There are 5 ways to turn a row about zero (a turn may also mirror it). The second row of each pair is the first, turned, with some noise. The first 45 pairs use one turn. New pairs use 3 turns, one after the other, and a turn may come again.
Some pairs, each with its turns in order after it:
[ 47  15 -13 -26  -4 -42  -3 -12]
[ 25 -14   9   7 -12 -14  59 -18]  U

[  2 -13  25  -2   4 -35  23 -29]
[ 46 -17  19 -11   8   2   6  20]  U

[-61 -61 -16  -9  18  14 -12  20]
[ -2  81   3  22   2 -40  12   0]  J

[  0 -30  29  -7  -8  20 -26 -61]
[  4 -47  57   0   5  25  22 -14]  R

[ 10 -13  36  -8  10 -20  -3  -9]
[ -4 -16 -36  25  -4  -5   0   4]  J

[-45   7  21  -1   8  42  19 -26]
[ 13  13 -38 -25   3  27 -44  20]  U

[ -2  28 -35  23  61 -11  -2 -24]
[-24 -15  17 -51 -30  43  26   5]  U

[ 22   6 -61  18   4 -61  20 -23]
[  7 -12 -29 -21  79  30 -20  -5]  Z

[ -6   4  -1  -1   1 -19 -10  -1]
[-10   3   7   1  -7 -16  -8  -2]  B

[-54  19  21   3 -52 -36 -19  -4]
[  3 -29   6 -15 -55  23 -51  26]  R

[ -3  50  12  28 -19   8   2   6]
[  6 -24 -41   3 -22   2   8  29]  R

[-32  21  19 -27  21 -56  61   5]
[  3 -12  29  52 -51 -16  -5  58]  B

[-6 25 -3 -7 30 30 16 61]
[-48  -2 -21  41   3  40   2  16]  U

[-24  46  -6   6  -8 -61  26  -6]
[-10 -40  22 -56  39  20   0   7]  Z

[-33  27 -26  19   9  -8 -12  16]
[-29   8  41 -10   2 -19 -12  10]  J

[-30 -24   1  13   0  61  -5  -3]
[  0   3 -17  23  51  22  32 -22]  B

[-10  -9  19 -15   4   4  43  -6]
[ 17 -19  -6  -2  14 -20 -20 -34]  R

[ 10 -14  15   6 -36   4  -6   8]
[  3   1  -3  14  11 -37 -15  -3]  U

[ 17  16   2  -7  -9  10  -7 -11]
[ -3 -16  -2  -9  -6  18   8 -13]  J

[  8  -9   6  -7   4   4 -12  19]
[12 20 11  4 -7 -7  7  0]  R

[ 33  -5 -26  -9 -26 -32 -11 -35]
[  6 -23   8  26  41  40  11 -17]  J

[ 16  11 -22   6 -19  -6  17   6]
[-10  -6 -27 -16   6  12 -14   4]  Z

[-19   3  -2  17  14  -5 -22  48]
[ 28 -24  -8 -14  -9 -42  12   5]  Z

[-13 -11  -1  -3  -5   8  -4  52]
[ 22 -30 -20   2 -30 -19   5  10]  Z

[ 12 -36  61  19  -9  43  15  -7]
[-51   8   9  56 -32 -22  12   7]  Z

[  2   1  10  11 -18  -2  12  -6]
[13 -4 13 -7 -7 -1 18 -3]  B

[-26  -6  -3  19  27  -5   1 -23]
[  2 -15  11  10  34  13 -16  17]  R

[-61  23   1   1   3 -32  25 -35]
[-29   2  58  46 -16  -7  16  14]  B

[-36  28  25  19  -1  21  24 -22]
[ 13 -58 -20  17   4  -7 -16  13]  R

[ -7   8   9  16  24 -10   1 -31]
[ -1 -26   7  21  -9 -22 -15 -14]  J

[16 -2 -3 -2  6 36 -7  3]
[-23  15 -22  -8  18  -4   9   1]  U

[  5 -29  -7 -15   6   3  -5   0]
[  8  22 -16   9  12   0   2 -13]  J

[  9  11 -21  24  -1 -10   1   2]
[ -5  -1 -21 -15  22  -9  -4   0]  Z

[-29  14 -12  -5  -2 -13  -2 -61]
[-30 -41   8  10  12  39 -25  -5]  R

[-8  2  3  0 11 26 18 12]
[  4 -13 -15  17  11  20  13   8]  B

[  3   7 -14  28  -3 -12  21 -58]
[ -2  11  59 -20   8  17  16  18]  B

[-61   0  32  14  -2  -4 -15  21]
[  7 -27  28 -12 -20 -28  53   5]  Z

[ -7  26  -3  24 -17 -41 -24 -16]
[  9 -39  19 -14 -32 -15  -9 -25]  U

[ -9  61  -9   9  38 -15 -43  26]
[-76 -15  19 -27  -1 -10 -32  -2]  J

[-13 -24  19  18  11  49  -9  19]
[ -4   7  -9  30 -37 -37  22 -16]  Z

[-34 -13   8  12  -5   8  22   1]
[ 3  0  6 27  6 -3 35  6]  B

[ -9  -8 -24   0  61  -5  17  -1]
[  1  10  -1  -4  24 -46 -38 -25]  J

[ 3  0 61  2 -8 -9  5 29]
[  9 -39  -7  33  39  -5 -18  11]  U

[  9  21 -14  -6   2  35  29  -2]
[-16 -15 -28  15   7 -25  18 -14]  R

[ -1   9   3  -1 -43   2 -30   4]
[ -5   3  -2 -12 -18  -8   6 -49]  B

New pairs, each followed by its turns in order:
[-11   5 -49   8 -25  20  -8  20]
[-18  12  36  -8 -31 -31  -3  19]  U R R

[-14   2  -6  23 -16   8  12 -15]
[-18   2 -25  12  -3 -15   4  -9]  Z U U

[  1  -2   2 -13 -61 -10 -41   2]
[ 30  13 -20  59  28 -11  -2   1]  U Z R

[-30 -14 -34   2   1  40   1  21]
[  1  34   5 -34  14  28  27 -19]  J R B

[ 11   9  16  -2  -5  -4   3 -44]
[ 3 -3  5 16 18  2 32 29]  Z J J

[ 27  -2 -54 -42   3  -6   7  -1]
[ 27  27  28 -26  -6 -15  15 -45]  U J R

[  3 -21   9 -15  33   5  18   5]
[-23   9  11   2 -27  19  -6 -16]  U J R

[ -6 -17  -1  61 -19  -2  61  31]
[-25 -14  38 -32  43 -49 -36   9]  Z J Z

[ -1  10  13  13 -33  16   3 -27]
[ -9   2   4  19 -18  39  11   5]  Z Z Z

[ 49  -6 -15 -54  -8 -45  25  55]
[-51 -43  43  -8  15 -55 -12  38]  R R R

[  6  -1  30  48  19   3 -15 -28]
[ -3 -33 -15 -40  23  -2  31   0]  B R U

[ -9  18  22 -33  21   7 -36   6]
[ -5   5  21 -12  15   9 -33 -41]  J R U

[-16  -6   3  16   0   6   0 -23]
[  2  -2 -16  18  17  10  -5  13]  Z J J

[ -5 -31 -29   6 -61  24  -8 -19]
[ 10 -27  36 -14 -56  18 -27  -1]  U B R

[  9  44   6  -6 -35   4  14 -14]
[  9   5  37 -22 -30  -7  13  27]  B Z J

[ 13   9 -41  12  52  28 -17  -5]
[ 46  -6  -4  10 -27  15  52 -12]  U Z J

[-45  33   0   1 -15  -1 -17  -5]
[ 21  27  47  -2   0 -11  10  -7]  B R R

[ 23  -1  15   7   7 -18 -57  -6]
[ 17 -14  22  36  21   5 -42  -2]  U J J

[  5  -6   6  58  -9  -7 -24 -17]
[ -2 -19  23   9  16  40  39  10]  B R R

[ 10 -35  61 -13 -56  -9 -45 -15]
[ 25  66  19 -19 -68   9 -12  -4]  J Z U

[ -2  -2  -3  21 -18  31  21   6]
[-26  18   9 -13 -10  16  11  20]  J Z J

[  6  -7  -7  -3   1 -11  48  -1]
[-12 -16   2 -23  -7  39  10  15]  Z B U

[ -4  -9 -41 -21  -6  23  15 -35]
[-36  -2   6  16 -44 -25  -3  -8]  J Z J

[-15  -4   1  17   6  11 -33   2]
[ 24   6 -15 -14  -9  -2  23  10]  Z U B

[ -3   4   6  10   0 -36   0  24]
[ -9  -1  11   2 -18  12  37  -3]  R R B

[ 28 -22 -12   6  18 -23  11  -2]
[-11  19  29  12  15  24  14   0]  B B J

[ -5  37 -61   2   6  61 -29 -37]
[-71  12  11  73 -15  -8  20   1]  B U R

[ -9  24 -43  18  17   8  24   0]
[-16  -5  13  11 -27  32 -39  -1]  R B U

[ -3  -4  -5  15  -8  24  -7 -27]
[  6   7   4   7 -15  -8  32 -18]  U Z R

[ -4   1  23 -15  51  12  -2 -27]
[  1 -25   1  30   6 -13 -43 -27]  R R Z

[-21   5 -61  -2 -50  18   9  -4]
[-42 -23   5 -43  41  -9  37  -1]  R B Z

[ 13   1 -24  44 -30  30 -61  17]
[-30  11  75 -16  16  -3  24 -26]  Z R J

[-13  13 -10  27 -32  44  42   9]
[-16 -10  49 -20 -20   2  30  40]  J U U

[  8  36 -20   9 -31  15  57 -16]
[-26  28 -21 -36   9  -6  40  41]  R Z U

[ -8  45  50 -19  11 -15  -3   2]
[ 16  17 -49 -15  26 -24 -16  25]  B Z R

[ -2  56   1  16  -1   6   5 -41]
[  1 -21 -57 -10  -9  35   5   7]  U U R

[ 19 -14   6   7 -18   5  -1  16]
[ 17  -9   2  -1  10 -22  13   9]  U J Z

[-22 -14  -3 -23 -24   4  11  32]
[  9 -26   5   8 -31 -15 -31  -1]  R Z Z

[-44  27  -3 -12  18  10 -10   4]
[-30 -23 -40   1 -17   4   3  -9]  U Z R

[ -5 -12  10 -37  15   5  -3   8]
[-15   8  20  -6  -6  14   7  31]  U R U

[ 29 -32  -5  -7  36  10   6  -6]
[  1 -29  31 -28  -7  -6 -24  13]  B R J

[ 40  17  -5   7  -7  12  -5 -32]
[-40  32 -17  -9  13  12  -9  -4]  J J Z

[  6  59 -21 -11 -36   1  -1   6]
[-59  28  13  -4  14   8 -14 -22]  B B Z

[ 28  25   0  -6  31  -6 -10   2]
[-25 -22 -28 -14  -1   7 -13  14]  Z Z J

[  8  -5  21 -18  61  48  31  -3]
[  0  14 -26 -44   6 -30 -33 -55]  R R J

[-24   7  31 -31  -9 -15   4  15]
[ 15   7  21 -40  13  25  -4   5]  Z J J

